The rows of each matrix lie in a flat space through zero, up to rounding. After each matrix: how many dimensions does the smallest such space have?
In the rows, 128 means zero.

[[145 161 128 124 149 119 129 146 120 117 136 150 139 130 145 140 129 129
  140 110 136 129]
 [161 203 128 122 176 106 150 152 104  99 148 179 134 138 161 146 140 134
  145  79 141 145]
 [128 128 128 128 128 128 127 128 128 128 128 128 129 128 128 128 128 128
  128 129 128 127]
 [124 122 128 129 124 130 131 122 128 129 127 124 123 128 124 124 130 129
  124 130 126 130]
 [149 176 128 124 159 114 142 143 112 109 141 161 131 134 149 139 136 132
  138  96 137 139]
 [119 106 128 130 114 134 122 121 135 136 122 113 127 125 118 123 125 126
  123 142 124 123]
 [129 150 127 131 142 122 172 106 109 113 136 143  93 139 127 117 150 138
  114  99 123 157]
 [146 152 128 122 143 121 106 158 129 124 132 144 158 125 147 146 117 124
  148 124 139 114]
 [120 104 128 128 112 135 109 129 139 139 121 112 138 122 121 127 118 124
  129 148 126 115]
 [117  99 128 129 109 136 113 124 139 141 120 108 133 123 117 124 120 124
  125 150 124 117]
 [136 148 128 127 141 122 136 132 121 120 133 142 127 131 136 132 132 130
  131 114 131 134]
 [150 179 128 124 161 113 143 144 112 108 142 162 131 135 150 140 136 132
  139  95 137 140]
 [139 134 129 123 131 127  93 158 138 133 127 131 164 121 141 145 110 121
  148 139 137 105]
 [130 138 128 128 134 125 139 125 122 123 131 135 121 131 130 127 134 130
  126 119 128 135]
 [145 161 128 124 149 118 127 147 121 117 136 150 141 130 146 141 128 128
  141 110 136 128]
 [140 146 128 124 139 123 117 146 127 124 132 140 145 127 141 140 122 126
  140 123 135 121]
 [129 140 128 130 136 125 150 117 118 120 132 136 110 134 128 122 139 133
  121 113 126 143]
 [129 134 128 129 132 126 138 124 124 124 130 132 121 130 128 126 133 130
  125 121 127 134]
 [140 145 128 124 138 123 114 148 129 125 131 139 148 126 141 140 121 125
  141 124 135 119]
 [110  79 129 130  96 142  99 124 148 150 114  95 139 119 110 123 113 121
  124 166 123 108]
 [136 141 128 126 137 124 123 139 126 124 131 137 137 128 136 135 126 127
  135 123 132 125]
 [129 145 127 130 139 123 157 114 115 117 134 140 105 135 128 121 143 134
  119 108 125 148]]
 -> 2

[[167 117 125 138 113 103 122 132 133 146 147 102 167 117 141 162 142 125
  153 114 146 118]
 [117 155 116 147 120 111 129 141 123 129 110 104 137 108 129  98 137 124
  148  90 152 116]
 [125 116 127 143 108 121 143 110 125 139 108 121 163 122 155 150 126 119
  166 143 109 140]
 [138 147 143 139 130 141 115 120 139 141 129 133 131 133 122 136 116 136
  103 150 102 132]
 [113 120 108 130 173 124 143 121 116 142 138 134 135  94 164 133 117 137
  146 111 104 136]
 [103 111 121 141 124 120 142 134 126 146 131 123 131 115 151 153 120 121
  146 116 117 154]
 [122 129 143 115 143 142 142 140 111 128 139 136 153 143  90 119 140 151
  138 105 123 121]
 [132 141 110 120 121 134 140 108 153 102 127 122 112 114 138 143 103 134
  118 154 114 141]
 [133 123 125 139 116 126 111 153 132 142 116 122 140 134 109 145 116 122
  142 102 121 113]
 [146 129 139 141 142 146 128 102 142 135 136 170 118 147 165 124 113 156
  129 156 102 117]
 [147 110 108 129 138 131 139 127 116 136 211 157 115 122 107 105 158 115
  107 142 132 131]
 [102 104 121 133 134 123 136 122 122 170 157 155 144  93 127 134 134 124
  175 135 117 159]
 [167 137 163 131 135 131 153 112 140 118 115 144 163 142 141 139 106 142
  111 122 144  94]
 [117 108 122 133  94 115 143 114 134 147 122  93 142 140 145 127 137 120
  186 112 129 145]
 [141 129 155 122 164 151  90 138 109 165 107 127 141 145 161  99 115  83
  137  84 134 130]
 [162  98 150 136 133 153 119 143 145 124 105 134 139 127  99 149 143 134
  130 122 117 124]
 [142 137 126 116 117 120 140 103 116 113 158 134 106 137 115 143 154 126
  123 120 115 123]
 [125 124 119 136 137 121 151 134 122 156 115 124 142 120  83 134 126 162
  152  90 168 126]
 [153 148 166 103 146 146 138 118 142 129 107 175 111 186 137 130 123 152
  120 113 127 125]
 [114  90 143 150 111 116 105 154 102 156 142 135 122 112  84 122 120  90
  113  63 120  92]
 [146 152 109 102 104 117 123 114 121 102 132 117 144 129 134 117 115 168
  127 120 116 138]
 [118 116 140 132 136 154 121 141 113 117 131 159  94 145 130 124 123 126
  125  92 138 129]]
 -> 20

[[161 117 139 104 132 112 139  92 146 147 126 114 130 140 126 142 146 106
  164 119 131 122]
 [117 112 127 140 134 120  88 141 143 120 150 153 116 107 106 117 149  91
  100 107 142 130]
 [139 127 145 116 147 136 130 109 108 123 116 114 118 140 109 132 127 114
  135 135 136 109]
 [104 140 116 178 163 153 151 145  82 131 134 132 157 106 146 117  85 182
  120 150 114 135]
 [132 134 147 163 201 141 163 115  64 135 125 106 167 104 132 135 111 160
  131 135 117 129]
 [112 120 136 153 141 124 102 136 125 120 144 150 128 103 102 125 147 118
  106 119 136 139]
 [139  88 130 151 163 102  82 114 161 145 176 163 131  87 100 121 169  63
  121  84 147 134]
 [ 92 141 109 145 115 136 114 191 118 101 131 136 127 108 151 111 117 143
   64 117 119 141]
 [146 143 108  82  64 125 161 118 164 141 103 108 119 176 166 137 109 153
  171 148 116 124]
 [147 120 123 131 135 120 145 101 141 154 137 128 144 129 138 134 125 134
  167 130 124 131]
 [126 150 116 134 125 144 176 131 103 137 110 107 151 140 167 131  87 189
  148 155 107 132]
 [114 153 114 132 106 150 163 136 108 128 107 118 135 149 153 127  85 189
  144 167 112 128]
 [130 116 118 157 167 128 131 127 119 144 151 135 150 102 139 119 117 127
  128 117 125 131]
 [140 107 140 106 104 103  87 108 176 129 140 149 102 132  89 134 176  72
  135 108 149 128]
 [126 106 109 146 132 102 100 151 166 138 167 153 139  89 142 118 154  95
  101  83 129 149]
 [142 117 132 117 135 125 121 111 137 134 131 127 119 134 118 128 133 102
  140 123 136 116]
 [146 149 127  85 111 147 169 117 109 125  87  85 117 176 154 133  92 148
  152 155 119 102]
 [106  91 114 182 160 118  63 143 153 134 189 189 127  72  95 102 148  78
   96  96 149 138]
 [164 100 135 120 131 106 121  64 171 167 148 144 128 135 101 140 152  96
  197 126 142 124]
 [119 107 135 150 135 119  84 117 148 130 155 167 117 108  83 123 155  96
  126 120 147 133]
 [131 142 136 114 117 136 147 119 116 124 107 112 125 149 129 136 119 149
  142 147 124 123]
 [122 130 109 135 129 139 134 141 124 131 132 128 131 128 149 116 102 138
  124 133 123 123]]
 -> 6

[[171  93 107 106 169 111 147 168 143  72 121 133 139 145 150 113 143 119
  124 109 139 146]
 [ 93 111 100 144 114 133 106 120 110 132 153 101 116 138 111 135 128 131
  155 132 142 129]
 [107 100 118 150 159 133 143 122 105 163 145 129 123 143 147 157 133 101
  147 122 144 110]
 [106 144 150 165 121 146 168 141 118 130 135 142  93 137 116 120 113 161
  124 134 138 125]
 [169 114 159 121 153 136 122 119 154 118 148 156 161 134 102 126 137 124
  143 152 125 157]
 [111 133 133 146 136 153 145 156 111 132 200  88 133 116 107  89 131 150
  144  91 101 114]
 [147 106 143 168 122 145 165 143 131 141 104 108  92 105 164 109 136 142
  146 107 151 126]
 [168 120 122 141 119 156 143 177  99 112 104 133 137 121 149 115 117  88
  129 119 148 149]
 [143 110 105 118 154 111 131  99 160 121 129 130 131 142 129 135 131 138
  127 142 126 117]
 [ 72 132 163 130 118 132 141 112 121 132 138 127 117 131 120 142 141 128
  138 135 130 116]
 [121 153 145 135 148 200 104 104 129 138 176 157 142 153  84 123 124 120
  150 151 135 147]
 [133 101 129 142 156  88 108 133 130 127 157 166 127 161 108 127 127 115
  146 156  89 155]
 [139 116 123  93 161 133  92 137 131 117 142 127 152 129 145 122 162  99
  142 105 126 148]
 [145 138 143 137 134 116 105 121 142 131 153 161 129 154  98 166  93 162
  106 159 111 139]
 [150 111 147 116 102 107 164 149 129 120  84 108 145  98 111 135 126 153
  117  88 139 105]
 [113 135 157 120 126  89 109 115 135 142 123 127 122 166 135 177  87 121
   95 110 116 101]
 [143 128 133 113 137 131 136 117 131 141 124 127 162  93 126  87 170 105
  152 131 136 144]
 [119 131 101 161 124 150 142  88 138 128 120 115  99 162 153 121 105 107
  136 168 184 128]
 [124 155 147 124 143 144 146 129 127 138 150 146 142 106 117  95 152 136
  131 134 111 135]
 [109 132 122 134 152  91 107 119 142 135 151 156 105 159  88 110 131 168
  134 125 101 138]
 [139 142 144 138 125 101 151 148 126 130 135  89 126 111 139 116 136 184
  111 101 214 150]
 [146 129 110 125 157 114 126 149 117 116 147 155 148 139 105 101 144 128
  135 138 150 167]]
 -> 15

[[151 135 107 126 145 130 104 105 127  99 105  78 132 138 130 124 185 129
  115 127 135 158]
 [135 128 126 127 131 129 131 128 127 127 124 127 128 122 124 131 123 128
  134 131 132 135]
 [107 126 138 131 117 125 128 134 131 137 143 145 127 138 135 122 123 128
  120 121 117 105]
 [126 127 131 128 126 128 133 132 128 133 131 136 127 124 126 130 117 128
  132 129 128 125]
 [145 131 117 126 138 130 122 119 126 116 114 106 129 125 125 130 145 128
  129 131 136 148]
 [130 129 125 128 130 128 123 124 128 124 126 120 129 131 129 126 139 128
  124 127 128 131]
 [104 131 128 133 122 123  97 115 134 114 137 107 131 167 149 108 188 130
   90 110 109 106]
 [105 128 134 132 119 124 115 126 132 128 141 129 129 151 141 116 151 129
  107 116 113 105]
 [127 127 131 128 126 128 134 132 128 133 130 137 127 123 126 130 115 128
  133 130 129 126]
 [ 99 127 137 133 116 124 114 128 133 130 145 133 129 154 144 114 150 129
  104 114 110  98]
 [105 124 143 131 114 126 137 141 130 145 147 158 126 131 132 126 103 128
  127 124 118 101]
 [ 78 127 145 136 106 120 107 129 137 133 158 141 129 171 154 105 161 130
   89 105  97  76]
 [132 128 127 127 129 129 131 129 127 129 126 129 128 123 125 130 123 128
  132 130 131 132]
 [138 122 138 124 125 131 167 151 123 154 131 171 123  89 108 147  48 125
  168 144 141 132]
 [130 124 135 126 125 129 149 141 126 144 132 154 125 108 119 138  84 127
  148 136 133 126]
 [124 131 122 130 130 126 108 116 130 114 126 105 130 147 138 118 169 129
  108 120 122 127]
 [185 123 123 117 145 139 188 151 115 150 103 161 123  48  84 169  14 124
  206 166 170 181]
 [129 128 128 128 128 128 130 129 128 129 128 130 128 125 127 129 124 128
  131 129 129 129]
 [115 134 120 132 129 124  90 107 133 104 127  89 132 168 148 108 206 131
   88 111 113 120]
 [127 131 121 129 131 127 110 116 130 114 124 105 130 144 136 120 166 129
  111 122 124 131]
 [135 132 117 128 136 128 109 113 129 110 118  97 131 141 133 122 170 129
  113 124 128 139]
 [158 135 105 125 148 131 106 105 126  98 101  76 132 132 126 127 181 129
  120 131 139 166]]
 -> 2

[[ 93 181  75 113 151 147 110 163 132 172 148  79 116 181 139 125  49 153
   75 126 131  79]
 [181  55  98 138 195 163 134  91  49 106 188 138 120  76 126 129 117 239
  132 122 103 138]
 [ 75  98 171 167 211 125 148 115 100  95 179 146 125 125 161 138 144 165
  108 134 152 139]
 [113 138 167 121  99 157 112 190  84 169 127 115 169  84 112 112 118 114
  153 104 131  87]
 [151 195 211  99 157 170 155 106  95 154 196 205 125 144 132  97  75 107
  120 145 198 137]
 [147 163 125 157 170 111 119 111 152 115 123 134 165 184 169 154 128 126
   92 146 144 170]
 [110 134 148 112 155 119 130  98  73 148 116 136 168 115 133 173 156 170
   97  92 113 168]
 [163  91 115 190 106 111  98 177 172  37 138 113 140  88  98  87 118 130
  214 135 102  65]
 [132  49 100  84  95 152  73 172  34 157 113  77 145  98  84 149 149 166
  127  95  83 116]
 [172 106  95 169 154 115 148  37 157 135 155 137  89 146 180  94 124 187
   96 151 123 123]
 [148 188 179 127 196 123 116 138 113 155 228 162 169 177 124 197 145 139
   16 142 196 203]
 [ 79 138 146 115 205 134 136 113  77 137 162 151 115 153 142 126 114 186
   81 108 144 153]
 [116 120 125 169 125 165 168 140 145  89 169 115 101 135 180  87  81 138
  150 168 114  78]
 [181  76 125  84 144 184 115  88  98 146 177 153 135 109  80  85 142 134
  167 187 138 180]
 [139 126 161 112 132 169 133  98  84 180 124 142 180  80 126 103 132 128
  169 137 132 134]
 [125 129 138 112  97 154 173  87 149  94 197 126  87  85 103 135  72 110
  177 165 128  52]
 [ 49 117 144 118  75 128 156 118 149 124 145 114  81 142 132  72 132 132
  135 142  97  88]
 [153 239 165 114 107 126 170 130 166 187 139 186 138 134 128 110 132 109
   86 116 159 180]
 [ 75 132 108 153 120  92  97 214 127  96  16  81 150 167 169 177 135  86
  122  80 110 117]
 [126 122 134 104 145 146  92 135  95 151 142 108 168 187 137 165 142 116
   80 158 141 175]
 [131 103 152 131 198 144 113 102  83 123 196 144 114 138 132 128  97 159
  110 141 171 109]
 [ 79 138 139  87 137 170 168  65 116 123 203 153  78 180 134  52  88 180
  117 175 109 136]]
 -> 14
